The rows of each matrix lie in a flat space through zero, up to rounding. After each matrix: how many dimensions does the smallest such space have?
(in the rows, 128 means zero)

[[155 128  97 133 127 136  98 126 110 128 127 165 123 121  94 130 124 146
  120 119 160 134 142 123 118]
 [128  88 137 126 111 100 114 148 134 127 105 121 129 153 144 116 126 138
  150 117 123 116 147 153 137]
 [ 97 137 134 163 113 169 123 151 144 162 159 137 127 126 139 126 155 118
  109 116 126 155  97 111  62]
 [133 126 163 146 111 124 117 139 145 120 155 121 149 131 111 137 144 123
  117 141 108 116 141 116 130]
 [127 111 113 111 144 135 139 142 125 126 129 168 147 127 111 127 126  99
  115 138 133 122 136 130 150]
 [136 100 169 124 135 159 135 136 126 102 128 141 133  95 165 150 138 106
  108 122 143 135 117 129 145]
 [ 98 114 123 117 139 135 114 142 124 160 111 117 115 113 108 150 157 136
  128 117 139 114 143 138 111]
 [126 148 151 139 142 136 142 122 139 153 152 133 121 145 138 111 156 146
  123 122 135 132 138 132 146]
 [110 134 144 145 125 126 124 139 138 114 143 127 134 130 119 137 144 121
  108 144 134 118 114 140 115]
 [128 127 162 120 126 102 160 153 114 125 146 179 133 137 153 121 119 144
  134 145 121 133 111 121 126]
 [127 105 159 155 129 128 111 152 143 146 131  95 117 137 127 110 133 124
  141  93 120 116 164  98 134]
 [165 121 137 121 168 141 117 133 127 179  95 130 139 150  96 123 135 129
  169  80 135 150 149 112 133]
 [123 129 127 149 147 133 115 121 134 133 117 139 137 120 100 121 145  93
  142 112 144 131 146 120 111]
 [121 153 126 131 127  95 113 145 130 137 137 150 120 159 126 117 107 147
  123 131 112 114 116 148  85]
 [ 94 144 139 111 111 165 108 138 119 153 127  96 100 126 133 118 129 132
  161 104 138 139 144 132 103]
 [130 116 126 137 127 150 150 111 137 121 110 123 121 117 118 156 134 126
  122 134 118 110 140 131 112]
 [124 126 155 144 126 138 157 156 144 119 133 135 145 107 129 134 163 140
  121 137 131 125 131 149 128]
 [146 138 118 123  99 106 136 146 121 144 124 129  93 147 132 126 140 158
  130 111 113 119 142 106 138]
 [120 150 109 117 115 108 128 123 108 134 141 169 142 123 161 122 121 130
  200 117 124 148 141 130 107]
 [119 117 116 141 138 122 117 122 144 145  93  80 112 131 104 134 137 111
  117 107 118 127 136 112 106]
 [160 123 126 108 133 143 139 135 134 121 120 135 144 112 138 118 131 113
  124 118 120 129 140 137 174]
 [134 116 155 116 122 135 114 132 118 133 116 150 131 114 139 110 125 119
  148 127 129 116 113 147 117]
 [142 147  97 141 136 117 143 138 114 111 164 149 146 116 144 140 131 142
  141 136 140 113 112 119 177]
 [123 153 111 116 130 129 138 132 140 121  98 112 120 148 132 131 149 106
  130 112 137 147 119 158 129]
 [118 137  62 130 150 145 111 146 115 126 134 133 111  85 103 112 128 138
  107 106 174 117 177 129 157]]
 : 20

[[212 157 127 130  88 137  90 123 117  64 150 147 108  89 170 139 116 147
  113 132  98  94 174 139 131]
 [157 211 143 205 166  88 108 115 160 191 123 189  84 103 148 101 124 128
  121  93  66 150 131 109 104]
 [127 143 197 113 181 190 144  81 107 198 127 133 177  55 138 163  89  93
  141 109 140 157 118 110 166]
 [130 205 113 121 148 102 163 173 128 165 117 105 107 154  78  97 101  92
  135 151 115 127 105 183 136]
 [ 88 166 181 148 111 185  88 121 107 127 117 145 170 163 167 152 120 116
   93 107  75 112  82 138 152]
 [137  88 190 102 185 167 103  74 105 118 104 130 193 175 132 108 143  96
  110 110 115 140  91 175 125]
 [ 90 108 144 163  88 103 153 101  52 126 104 191 162 126 206 118 117 116
  165  73  97  89 165 140 104]
 [123 115  81 173 121  74 101 145 162  96 139 151  86 153 151  81 118 130
  159 157 109 139 162 172 121]
 [117 160 107 128 107 105  52 162 235 134 117 110 110 129 110 196 147 133
  164  73  99 143  69 122 125]
 [ 64 191 198 165 127 118 126  96 134 237 115 193 119 114 148  96  70 127
  106 141 102 150 130 139 150]
 [150 123 127 117 117 104 104 139 117 115 187 136 158 144 183 158  84  91
  214 146  68 130 137 202 105]
 [147 189 133 105 145 130 191 151 110 193 136 119 152  77  95 206 142 109
  143 103 132 112 135  83 139]
 [108  84 177 107 170 193 162  86 110 119 158 152 147 147 171 135  80 143
  160  92 174 130 101 103 147]
 [ 89 103  55 154 163 175 126 153 129 114 144  77 147 146  87 179 165 124
   97 185 124 130 135  83 117]
 [170 148 138  78 167 132 206 151 110 148 183  95 171  87  78 133 108  98
  141 206 157 158 151 127 192]
 [139 101 163  97 152 108 118  81 196  96 158 206 135 179 133 197 169 117
  151 116 130 146 142 144  97]
 [116 124  89 101 120 143 117 118 147  70  84 142  80 165 108 169 134  94
  127 138 167 104 164 189 103]
 [147 128  93  92 116  96 116 130 133 127  91 109 143 124  98 117  94 176
  133 107 135  73 157 135 147]
 [113 121 141 135  93 110 165 159 164 106 214 143 160  97 141 151 127 133
  190 141 110 134 116 129 159]
 [132  93 109 151 107 110  73 157  73 141 146 103  92 185 206 116 138 107
  141 168 102 157 136 155  75]
 [ 98  66 140 115  75 115  97 109  99 102  68 132 174 124 157 130 167 135
  110 102 145 115 156 120 157]
 [ 94 150 157 127 112 140  89 139 143 150 130 112 130 130 158 146 104  73
  134 157 115 238  67  91 150]
 [174 131 118 105  82  91 165 162  69 130 137 135 101 135 151 142 164 157
  116 136 156  67 202 132 128]
 [139 109 110 183 138 175 140 172 122 139 202  83 103  83 127 144 189 135
  129 155 120  91 132 152 105]
 [131 104 166 136 152 125 104 121 125 150 105 139 147 117 192  97 103 147
  159  75 157 150 128 105 213]]
 : 17

[[126 126 139 175 138 125 136 131 144 105 106 159 195 119 146 116 138 156
  119 121 132 113 138 125 135]
 [126 153 129 115 111 123 118 130  97 121 105 105  91 127 137 132 100 125
  113 140 122 146 144 131 114]
 [139 129 144 132 140 121 114 106 133 126 129 132 128 123 131 109 145 126
  128 135 122 117 104 136 151]
 [175 115 132 120 129 151 139 116 136 152 142 134 106 112 106 109 121 124
  119 147 129 119 105 110 116]
 [138 111 140 129 142 139 137 118 134 130 115 160 139 109 103 122 128 142
  125 158 118  82 112 144 105]
 [125 123 121 151 139 120 130 148 155 148 151 120 136 146 127 120 133 118
  129 120 156 131 117 127 177]
 [136 118 114 139 137 130 163 140 122 135 127 147 115 100 129 117  84 119
  110 131 137 133 146 111 156]
 [131 130 106 116 118 148 140 135 131 153 147 118 127 142 107 183 128 139
  140 138 151 136 136 105 128]
 [144  97 133 136 134 155 122 131 161 156 131 149 115 104 127 127 135 137
  118 127 135 103 128 106 134]
 [105 121 126 152 130 148 135 153 156 163 167 164 134 136 129 126 151 163
  141 108 121  95 125 155 133]
 [106 105 129 142 115 151 127 147 131 167 156 126 134 105 122 150 129 135
  123 143 156 120 129 114 145]
 [159 105 132 134 160 120 147 118 149 164 126 130 147 140 119 143 146 127
  138 109 150 149 108 122 108]
 [195  91 128 106 139 136 115 127 115 134 134 147  69 108 140 125 117 115
  129 138 104 163 124 109 166]
 [119 127 123 112 109 146 100 142 104 136 105 140 108 128 111 120  83 128
  108 147 118 126 142 121 134]
 [146 137 131 106 103 127 129 107 127 129 122 119 140 111 142 124 126 125
  104 165 114 122 114 127 125]
 [116 132 109 109 122 120 117 183 127 126 150 143 125 120 124 134 122 134
  138 106 126 143 173 133 130]
 [138 100 145 121 128 133  84 128 135 151 129 146 117  83 126 122 162 123
  116 126 132 133 135  96 120]
 [156 125 126 124 142 118 119 139 137 163 135 127 115 128 125 134 123 150
  140 105 139 150 120 102 169]
 [119 113 128 119 125 129 110 140 118 141 123 138 129 108 104 138 116 140
  137 121 149 136 133 110 159]
 [121 140 135 147 158 120 131 138 127 108 143 109 138 147 165 106 126 105
  121 132  90 119 141 148  96]
 [132 122 122 129 118 156 137 151 135 121 156 150 104 118 114 126 132 139
  149  90 150 134 149 140 132]
 [113 146 117 119  82 131 133 136 103  95 120 149 163 126 122 143 133 150
  136 119 134 152 150 140 114]
 [138 144 104 105 112 117 146 136 128 125 129 108 124 142 114 173 135 120
  133 141 149 150 140 121 111]
 [125 131 136 110 144 127 111 105 106 155 114 122 109 121 127 133  96 102
  110 148 140 140 121 140 168]
 [135 114 151 116 105 177 156 128 134 133 145 108 166 134 125 130 120 169
  159  96 132 114 111 168  46]]
 : 19

[[ 80 147 119 149 161 100 175 115 119 134 121 145 143 124 122 156 125 113
  120  76 120 126 163 104 115]
 [147 111 126 147 168 142 121 114 163 125 109 138 117 104 128 125  78  83
  121  94 112 110 114 126 145]
 [119 126 124  91 124 151  78 114 162 144  94 148 119 107 143 116 134 122
  147 169 129  82 120 159  96]
 [149 147  91 158 104 146 121 116 140 118 154 128 128 126 131 178 126 123
  149 130 140 112 144 120 140]
 [161 168 124 104 172 126 129 117 126 126 160 135 130 118 159 134 145 169
  117 138 157 145 119 152 142]
 [100 142 151 146 126 152 138 127  98 145 123 134 137 135 105 117 164 158
  116 130 116 130 115 108 122]
 [175 121  78 121 129 138 151 144 110 123 131 129 128 122 130  97 146 125
  111 119 116 122 117 122 168]
 [115 114 114 116 117 127 144 146 159 169 116 100 127 131  88 116 130 136
  106 127  97 108 124 141 148]
 [119 163 162 140 126  98 110 159 183 130 138 143 131 125 137 119 178 128
  119 154 143 132 111 119 146]
 [134 125 144 118 126 145 123 169 130 155 134 116 143 163 128 120 100 130
  118 123  82 141 142 150 134]
 [121 109  94 154 160 123 131 116 138 134 105 125  81 130 105  91 137 130
  125 119 121 132 167 132 115]
 [145 138 148 128 135 134 129 100 143 116 125 175 113 125 129 143 103 125
  138 136 176 113  87 160 141]
 [143 117 119 128 130 137 128 127 131 143  81 113 140 146 102  95 137 121
  150 145 148 130 138 137 102]
 [124 104 107 126 118 135 122 131 125 163 130 125 146 143 158 132 129 136
  153 136 133 118 101 169 111]
 [122 128 143 131 159 105 130  88 137 128 105 129 102 158 203 116 143 124
  116 146 163 115 138 120 139]
 [156 125 116 178 134 117  97 116 119 120  91 143  95 132 116 120 180 139
  139 109 120 151  87 126 152]
 [125  78 134 126 145 164 146 130 178 100 137 103 137 129 143 180 165 142
  124 122 141 108 146 157 143]
 [113  83 122 123 169 158 125 136 128 130 130 125 121 136 124 139 142 146
  129 110 166 101 123  96 126]
 [120 121 147 149 117 116 111 106 119 118 125 138 150 153 116 139 124 129
  173 127 135 109 137 137 170]
 [ 76  94 169 130 138 130 119 127 154 123 119 136 145 136 146 109 122 110
  127 170 133 139 127 128  96]
 [120 112 129 140 157 116 116  97 143  82 121 176 148 133 163 120 141 166
  135 133 126 112 128 145 138]
 [126 110  82 112 145 130 122 108 132 141 132 113 130 118 115 151 108 101
  109 139 112 131 130 117 142]
 [163 114 120 144 119 115 117 124 111 142 167  87 138 101 138  87 146 123
  137 127 128 130 100 152 133]
 [104 126 159 120 152 108 122 141 119 150 132 160 137 169 120 126 157  96
  137 128 145 117 152 154 150]
 [115 145  96 140 142 122 168 148 146 134 115 141 102 111 139 152 143 126
  170  96 138 142 133 150 183]]
 : 22

[[164 121 154  93 147 111 126 144 140 154 146 121 126  81 117 130 125 157
   92 149  71 185 122  58 157]
 [121 175 138 145 131 150 127 103 122 117 124 127 128 138 116 141 126 136
  142 119  55 158 127  85 160]
 [154 138 116 126 142 157 111 147 144 157 124 139 149  87 136 139 160 150
  108 126  89 136 113  62 164]
 [ 93 145 126 151 106 181 131 102  99 135 119 103 140 187 155 136 111 125
  143 120 145 126 123 149 113]
 [147 131 142 106  91 145 134 143 126  98 140  93 146 126 138 138 124 120
  113 111 100 144  97 111 137]
 [111 150 157 181 145 137 124 109 121 172 132 154 116 135  95 146 167 153
  134 166 153 126 202 139 121]
 [126 127 111 131 134 124 100 123 135 107 109 139 121 146 131  96 128  91
  147 109 160  71 121 196 117]
 [144 103 147 102 143 109 123 122 133 166 113 122 135 121 134  99 144 140
  123 138 143 152 155 145 119]
 [140 122 144  99 126 121 135 133 159 104 127 125 122 123 109 113 107 117
  115 126 102 132 112 123 123]
 [154 117 157 135  98 172 107 166 104 164 153 106 150  83 137 140 158 153
   91 134 139 110 140 109 134]
 [146 124 124 119 140 132 109 113 127 153 104 130 147 134 146 115 160 135
  144 128 122 158 153 133 144]
 [121 127 139 103  93 154 139 122 125 106 130  65 145 205 164 129 104  93
  114 119 165 139  75 175 101]
 [126 128 149 140 146 116 121 135 122 150 147 145 105  93 100 125 119 147
  114 147 119 116 150 113 129]
 [ 81 138  87 187 126 135 146 121 123  83 134 205  93 110  80 159  91 139
  175 135 107  87 173 104 126]
 [117 116 136 155 138  95 131 134 109 137 146 164 100  80  94 129 125 151
  138 143 134 107 181 127 122]
 [130 141 139 136 138 146  96  99 113 140 115 129 125 159 129 112 127 124
  151 137 114 146 160 156 140]
 [125 126 160 111 124 167 128 144 107 158 160 104 119  91 125 127  66 164
   84 138  69 144  98  54 137]
 [157 136 150 125 120 153  91 140 117 153 135  93 147 139 151 124 164 118
  104 130 152 122 117 155 138]
 [ 92 142 108 143 113 134 147 123 115  91 144 114 114 175 138 151  84 104
  133 122 149 112  84 143 112]
 [149 119 126 120 111 166 109 138 126 134 128 119 147 135 143 137 138 130
  122 137 128 143 133 123 138]
 [ 71  55  89 145 100 153 160 143 102 139 122 165 119 107 134 114  69 152
  149 128 209  53 167 159  58]
 [185 158 136 126 144 126  71 152 132 110 158 139 116  87 107 146 144 122
  112 143  53 153 118  81 199]
 [122 127 113 123  97 202 121 155 112 140 153  75 150 173 181 160  98 117
   84 133 167 118  48 116 121]
 [ 58  85  62 149 111 139 196 145 123 109 133 175 113 104 127 156  54 155
  143 123 159  81 116  82  82]
 [157 160 164 113 137 121 117 119 123 134 144 101 129 126 122 140 137 138
  112 138  58 199 121  82 170]]
 : 11
